The rows of a group lie close to one hidden flat surface of 5 dimensions, which may be shifted away from zero. Surfaces can cross.
In the rows, zero is written as 128.
Some rows, each with its group after it:
[121 117  80 144 110 156  96  82  76  91 152  53 172 107 158] : q694
[130 103 170 116 140 112 113 115 121 102 154  98 118  83 148] : q694
[174 165 136 128 174 166 123 154 110 143 129 139  67 119 108] : q653
[172 124 141  95 159 124 118 122 142 103 142  57 173 109 177] : q527
[ 55 180  85 163  98 153 131 163 117 115 106 136 198 147 117] : q527
[ 55 125 154 172  87 124 133 159 112 110 123 155  97 138 104] : q653
[149 138 136 119 135 118 153 149 158 154 118 158 121 157 113] : q694
[171  94 176 124 149 113 127 122 130 131 142 130  49 117 124] : q148
[105 153  68 137 138 116  94 122  77 143  63 144 143 112 123] : q484
[136 153  85 156 132 151 123 148 107 137 100 130 106 162 114] : q527
[156 139 138 103 185 138  89  86  65 121 140 110  93  32 142] : q527
[106 157 110 120 132 141 120 141 124  94 131  69 210 108 163] : q527
[ 50 102 175 129  91  99 121 111 119  85 163 106 173  69 149] : q694
[100 113 139  93 138  83 115  89 115 143 117 154 161  64 140] : q527
[139  89 138 154 117 124  97 128 110  72 138  33 124 136 160] : q384
[164 126 128  85 144 118 150 107 160 163 138 149 153 125 133] : q148
[ 52 146 109 159  68 162 153 112 121 133 163 171 150 134  96] : q484
[103 163 102 140 108 145 162 152 154 170 115 199 136 172  90] : q484
[ 72 138  82 143 109 119 101  99  69 138  90 167 134  96 112] : q484
[107 112  86 128 105 101 125 107 129 143  98 142 172 144 135] : q148
[122  71 208 109 114  63 140 128 168 118 139 127 109 126 142] : q653
[ 98 140 109 170 128 121  86 169  80  80  76  72 128 132 139] : q653
[ 80 146  91 155  93 158 121 116 104 121 140 135 157 128 115] : q484
[ 99 163 150 141 129 123 144 206 157 103 114 108 168 151 135] : q148
[ 88 169  52 142 117 137 114 142 112 124  84 110 217 150 134] : q694
[101 120 130 122 134 108 100 119  98  94 119  86 161  77 161] : q694
[ 90 131 152 128 101 119 160 137 148 140 151 175 133 129 108] : q653
[156 153 136 112 132 139 166 162 191 136 137 114 182 172 142] : q484
[ 58 131 136 142  78 131 162 116 142 145 156 195 142 135  97] : q484
[169 119 112 117 152 130 110  97 102 144 116 127  82 116 127] : q384
[128 115 155 178 134 127  93 176  96  66 103  57  71 142 139] : q148
[100  86 182 121 113  72 133 134 155 113 123 135 127 123 140] : q653
[139 104 123 118 122  95 136 115 137 171 100 186  94 140 104] : q527
[175  97 125 123 136 114 111 104 122 126 123 103 101 129 144] : q148
[105 126 152 101 118  94 166 124 174 172 129 208 141 126 107] : q384
[100 163  51 122 126 128 117 111 100 159  77 167 182 120 116] : q384
[153 144 146 159 161 161 107 163  93 104 131 109  32 120 106] : q653
[ 83 110 153 144  96 129 132  98 112 132 162 178  90  96 101] : q384
[126 134  97 116 136 115 126 107 116 162  99 172 127 121 113] : q384
[ 82 125 112 150  91 102 129 142 126 118  90 132 159 154 133] : q148
[136 101  96  85 131  66 111  85 131 147  78 119 198 113 161] : q527
[140 104 168 109 129  97 151 116 158 156 131 180  90 132 114] : q384
[143 157 140 116 146 128 145 187 163 120 115  97 168 156 148] : q694
[159 114 179 102 142 147 149 107 144 134 187 145  89  99 120] : q384
[144  92 124 118 115  97 135 116 155 137 120 120 141 165 141] : q148
[104  95 164 112 111  74 131 137 154 122 109 134 144 118 142] : q653
[138 140  95 131 125 143 137 127 138 144 119 133 142 153 122] : q694
[186 131 116 112 176 121 109 127 107 163  84 156  66 121 116] : q484

New rows. What belongs after each?
[ 63 130 139 134 111  78 126 155 125 132  82 178 130 121 114] : q653
[178 103 179  78 184  64 123 138 145 150  92 141  91  94 141] : q653
[ 76 156 150 127 123 140 131 138 125 111 160 134 158  83 126] : q527
[166 105 100 123 121 112 130 127 157 121 106  75 177 178 164] : q148
[110 163 114 138  97 193 172 127 157 136 200 140 169 149 109] : q653
[164 162 138  95 156 163 160 127 161 162 166 159 133 122 116] : q653
[191 141 170  84 189 137 143 113 139 157 166 149  82  81 124] : q148
[ 98 134 126  99 124 108 145  91 131 177 124 216 136  94 101] : q148
[ 86 154  75 143 118 127 121 118  85 164  76 207 110 130  85] : q484
[140 153 135  91 143 111 155 151 184 137 129 122 213 139 148] : q384
[109 169 154 117 139 132 149 185 163 130 127 140 158 129 127] : q148
[103  96 163  92 120  74 141  93 145 164 128 205 118  91 114] : q527
[171 154 143 101 165 146 144 133 149 152 145 150 108 115 118] : q653
[176  98 140  98 137 108 145 117 167 144 135 130 129 148 139] : q148
[138 157  78  97 146 111 128 125 136 161  75 150 184 137 136] : q384
[ 81 143  71 155 113 138 100 109  68 137  96 160 129 103 108] : q484
[ 87 112 152 158  94 137 124 125 113  89 171  91 143 112 138] : q384
[212  79 128  86 151  80 124 100 167 150 103  91 145 157 165] : q527
[148 120 179  95 166  76 128 146 136 156  91 188  74 102 118] : q653
[109 110 161  90 134  91 131 102 140 129 140 137 172  74 149] : q527
[132 133 113 145 121 165 117 105 104 127 153 135  92 126 110] : q484
[183 125 176 113 167 137 127 147 142 121 145 104  79 119 136] : q148
[178 162  81 163 136 226 131 130 110 117 174  87 103 170 109] : q484
[122 169 161  93 153 129 164 146 162 159 145 183 146  95 111] : q148
[113 149 114 104 155  78 113 153 123 138  58 142 168 109 144] : q653
[140 139 165 104 121 157 182 111 185 159 201 177 130 134 110] : q653
[ 67 126 127 184  98 119 102 167  89  81  98  89 118 139 128] : q653
[ 63 147 136 123 112  99 133 160 141 111 103 134 198 121 142] : q694
[153 136 159 120 131 166 163 127 158 138 192 141 111 132 113] : q653
[ 72 178  87 161 101 156 137 169 125 115 111 120 181 159 120] : q527
[180 170 111 107 181 162 126 142 125 141 130 118 128 118 133] : q653
[124 151 141 112 143 104 137 172 151 140  90 149 153 135 127] : q694
[157 137 137 108 164 149 105 123 109 102 152  70 147  88 158] : q527
[120 166  95 130 137 147 117 146 117 112 111  97 175 127 142] : q653
[142 135 130 138 128 156 131 144 147  79 165  40 186 144 165] : q694
[ 52 134 150 114 118  77 133 140 127 132  93 176 162  87 127] : q694
[156 107 157 101 147 120 112 114 131 100 147  66 155  97 169] : q484
[119 166 101 116 134 142 134 136 135 131 121 127 187 127 136] : q653
[125 148 150 141 141 143 138 152 123 141 131 176  61 122  90] : q653
[128 183  81 110 153 150 132 141 128 145 106 128 200 125 137] : q653
[120 162  98 150 152 147  98 167  87  99  91  87 124 128 130] : q653
[132  95 158  80 134  71 131  88 145 147 126 159 146  85 140] : q527
[ 59 135 126 153  96 107 119 155 120 112 102 145 144 130 116] : q653
[165 103 101 112 129 116 124 104 134 132 113 101 150 146 151] : q148
[158 136 120  65 150 118 166  93 177 185 140 182 180 113 131] : q148
[ 77 125 145  96 126  96 127 101 119 131 133 157 179  56 137] : q527
[ 52  79 134 167  57  68 123 145 137  93  93 112 157 163 140] : q384
[ 88 117 163 126 132  58 114 156 119 139  63 182  92 106 117] : q653
[135 149 132 136 146 153 122 140 109 124 137 130  98 117 118] : q527
[ 52 135 132 180  87 132 122 160 103 100 121 140 108 138 106] : q653
[161 156 157 144 171 155 121 162 101 138 132 149  22 117  95] : q653
[165 142  76 144 144 151 114 152 117 120  97  80 139 174 140] : q527
[ 80 136 136 170 112 131 113 163  99 102 112 128  94 130 115] : q653
[ 95 132 132 147  89 162 161 122 145 130 180 159 131 146 101] : q484
[142 128 162 131 117 174 167 125 163 132 206 143 106 145 113] : q653
[105 102 173 148  86 168 158  95 140 118 229 143  89 114 105] : q484
[ 77 185  86 138 111 164 142 148 124 134 128 152 193 136 112] : q653
[ 68 133 119 132  88 113 146 134 146 117 130 124 214 137 142] : q653
[188 165 163  97 199 159 126 155 132 124 149  94 117  92 140] : q148
[ 86 165 123 174 101 181 142 155 115 118 155 153 104 145  91] : q653
[120 178  71 154 115 173 148 153 135 146 117 153 153 181 102] : q484
